There are 4 ways to turn a row about zero (a turn may also mirror it). The second row of each pair is the first, turned, with some noise. The first 36 pairs use one turn. New pairs use 3 turns, one after the other, and a turn may come again.
In the rows, 100 means zero.
Some pairs, each with its turns in order after it:
115  82  97  96 104 104  85  97
 88 105 111 102  98 123 106 104 -> (0)

112 102  93 127  77 103 109 102
119  68 104  94  96  91 108  99 -> (3)

 98 105 119  93 110 115 121  93
102  91 131 108  94  94 107 106 -> (2)

104  95  93  73  86 114  93  79
114 101  87 124 100  74 112 106 -> (2)

 89 143  96 102 114 100 111  70
117 114 129 141  85 104  92  95 -> (3)

 90 105  85  89 118 108  98  89
101  97 103 125 100 100  96  84 -> (2)

 95 102  96 108  84 106  76  98
105 101  98  88  87  87 109  79 -> (3)

 89 115  89  94  57 103  57 101
 79  97 112  67  64  84  80  76 -> (1)

112 103  95 111 109  92  96 113
 93 112  99  93 104 115  87 104 -> (2)

122  69 108  99 102 126  57 118
 84  97  70  66 119 106 107  59 -> (3)

103  97  58  98  97 119 117  70
130 100  98 131 136 100 109  92 -> (2)

 80 125  88  94 100  57 130 120
128 112 106  83  70 141 103  74 -> (2)

 99 125 101  94 120  89 143  67
87 86 68 97 75 74 86 65 -> (0)

 90 106 100  89  99 105 100 113
 91  99 109  92 102 115  95 100 -> (1)

 89 100  74 100 106 109 100 104
 94 102  96 113 108  74  99  96 -> (3)

 70  96 112 102 104 126 103  57
125 121  87 100  84 113  64  73 -> (0)

106  93  91 117 135 103  90 107
 94 109 127 110  80  98 118  89 -> (0)

 85  96 104  74 100  64 103  91
112 121  95  94  72  92 115  72 -> (2)

109  97  96 112 103  94  96 113
102  93  84  98  92 105 104 108 -> (1)

 82 143  98 105 104  86 101 127
 97  89  97  99  70 146  95  96 -> (2)

 90 120 108 101  99 104 101 106
118 113  98 109  97 100 101 101 -> (3)

101 104  98 127 110 116 102 101
111  82  86 120 102 101 103  87 -> (3)

 89 121  96  96  96 111  98  98
 84 101 110  88 107 100 105  84 -> (1)

 76 124 101  98 102  84 113 108
120  83  92  88  99  73 102  94 -> (0)

 84 114 107  94  96 106  79  99
108 124  95  98  87  97 101  84 -> (3)

 97 109 101 109  85 122  99  99
 77 102  96 105  96  99  99  82 -> (1)

 99 113 100  92  77  90  88  95
104 102  77 100  87 103 117 105 -> (2)

102 143 143  57 134  86 104  70
112  34  75 112  67 112  86  69 -> (0)

140 121  95  86 108 138  80  60
113 123 110 116  78  91 140  49 -> (1)

102 141  99  99  96  78 143 120
 80  55 114  95 128 105 126 116 -> (1)

 96  88  90 109  94  94 111  80
 89 116  93  85 104  99  91  86 -> (0)

119  93 142 106 127  78 100 104
 92 100  93 100 102 155 115 110 -> (3)

107 111 102 103 104  71 100 103
106  87 104  90  99  89 114 122 -> (1)

136  84 111  93 103 130  94 103
107 112  96 132  73 120 109  86 -> (1)

111 113 109  80  67 111  99  79
 93  87  77 100 108 114  67 117 -> (0)

105  94  77  84 141  91 127 105
 83 103  86  92  64  89 136  86 -> (0)

New pairs. What belongs after each?
 66 131 123 111 101  93 105  99
128 135 107  93 118  88 107 116 -> (1) (0) (2)

115 104 108  88 105  82 108 101
102 105 101  87 119 112  98 110 -> (3) (0) (2)

120  75 124  86  92 106 102 105
 94 128 117 121  86  98 111  86 -> (3) (3) (3)

106  77  57  68  76 100 138  93
 83 105 112 102  65 133 102  48 -> (1) (2) (2)

 98  99 105  98 109  99 108 104
 97 109 105 104  94  96 101 101 -> (0) (0) (3)

 98 101  69  99  57 100  98  85
104  81 111  88  62  85 118 122 -> (1) (1) (1)

 94 103 114  94 105 102 107  96
 97  98 106 102  87  93 107  93 -> (0) (2) (0)

 84  99  91  99  99 114 115  91
106  99  99 120  83  98  91  93 -> (2) (0) (3)

108 102 100 143  90  68  99 119
120 115 104  83  73 117  80  68 -> (1) (3) (2)

 87  74 114  89 103  57  97 101
140 111 107 106  85 131  98  94 -> (3) (1) (0)

 96  68 115  89 108  60  84 106
 67 119 121  66  94  98 115 109 -> (0) (2) (2)

100 107 104  91  57  85 102  92
 88 103  72  81  76 111  88 110 -> (1) (1) (2)

 99 129 111  71 104 108  93  97
 94 113  99 125  93  89 126  87 -> (3) (3) (1)

 74  86  77 113 102  98 108 124
133  97  95 100  87 129  85 102 -> (3) (1) (1)

 95 102  98 100  72 109 100 105
 93 111 121 102 107 112 101 108 -> (3) (3) (1)

110 112  91 141 128 106  94  89
 81 107 134  77  91  75 105  87 -> (3) (1) (0)

107 128 101  95 114 102 103 107
 90 112 111  84  96  85 106 116 -> (1) (2) (2)

 99 139  96 112 115  91  95 143
 98 155  85 106  89 109 112  84 -> (1) (1) (1)

 58  95 105 106  96  71  87  93
 88 106  86 105 107  98  60  69 -> (0) (0) (1)

 87  82  73  97 123 119 102  97
125 105 101  96 128 107  81 117 -> (1) (0) (0)

 57 124  92 100 128  94  91 107
 86 105 106 114 153 102 103  92 -> (0) (1) (0)

101 102  99 116  94 104 106  99
110 107  93  98  97  95  89 102 -> (0) (2) (0)

110 127 116  61  98  82  94  98
107  90  83 122  98  90  68 131 -> (1) (3) (2)

109  93 101  80  83  75  83 105
109 105  90  76 104  94 118 124 -> (3) (2) (2)

 77 110  79  65 101  82  81  96
107 103  81  67  82 128 118 105 -> (1) (2) (2)

 93  96 104 124  83  93 119 136
110 107  92 120 102  83  94 142 -> (3) (0) (3)

122 121  76  90  82  95  97  86
106 102  73 104 122 106  98  74 -> (2) (2) (3)

114 107  75 104  83 101 109 114
 98  90  96 102  98  68 113 110 -> (0) (3) (0)

 70  98 116 109 103 102 101  90
 86  94 120  84  99 113 101 119 -> (3) (3) (3)

100  92 116 112  81 129 115 106
100  73  88 105  99  69  88  95 -> (1) (3) (1)

107 113 105  57 103  67 104  77
114 113 116  52  99  88  76 114 -> (0) (3) (1)

122 110 109 100 102 109  99 116
105 104 113 113 109  95 122  96 -> (1) (0) (3)

 93 102 105  93 124 110  91  95
 86 108  84  96  88  96 112 109 -> (3) (0) (2)

 89 143  89  84 138 101 100  89
 99 103  99 150  89  85 104  68 -> (1) (1) (0)

106  73  80  91  91  76 112 104
115  86  95 130  98 106  88  75 -> (2) (3) (0)

128  88 101  78  71 105 100 101
 99 117 126  96 100 136  96  96 -> (0) (2) (0)

 99  99  95 104  95 106 126 104
122  99 108 105 103 110  94 105 -> (0) (1) (1)

 74 118  98  66 104 126 112 102
103  76 104  90  67 112  72  80 -> (0) (0) (2)

 95  99  76 100 122  89 116 122
111 100  74  83  90 102 101  70 -> (2) (0) (3)

 94  84 101 108 118 110 117  98
105  73  88 115 102  94  95  99 -> (3) (0) (0)

100  99  95  94 106 106 113 100
102 102 104 107 107 114 101 101 -> (1) (1) (2)

 92 140 106 102  92  96 101  99
132  95  92  93  76 102  96 103 -> (2) (3) (1)

100 114 102 104  94  84 100  97
109 103 104  91 112 108 110  94 -> (0) (1) (3)

139  97  80 103 112 123  99 118
128  88  92  98  95  98 136 126 -> (0) (0) (1)

117  68 113 108 102 109 105 101
119 108 113  88  75  88  95  95 -> (2) (2) (3)

 91  97 100 104  99  94  57 106
126 101  82 110 107  83 105  76 -> (2) (2) (1)

 88 102 100 110 123 103  96 128
 94  91  76 106 108 105  87 124 -> (0) (1) (1)

 98  91  85 126  96 103  71 104
112 100 116  79 105  76  94  79 -> (2) (3) (0)

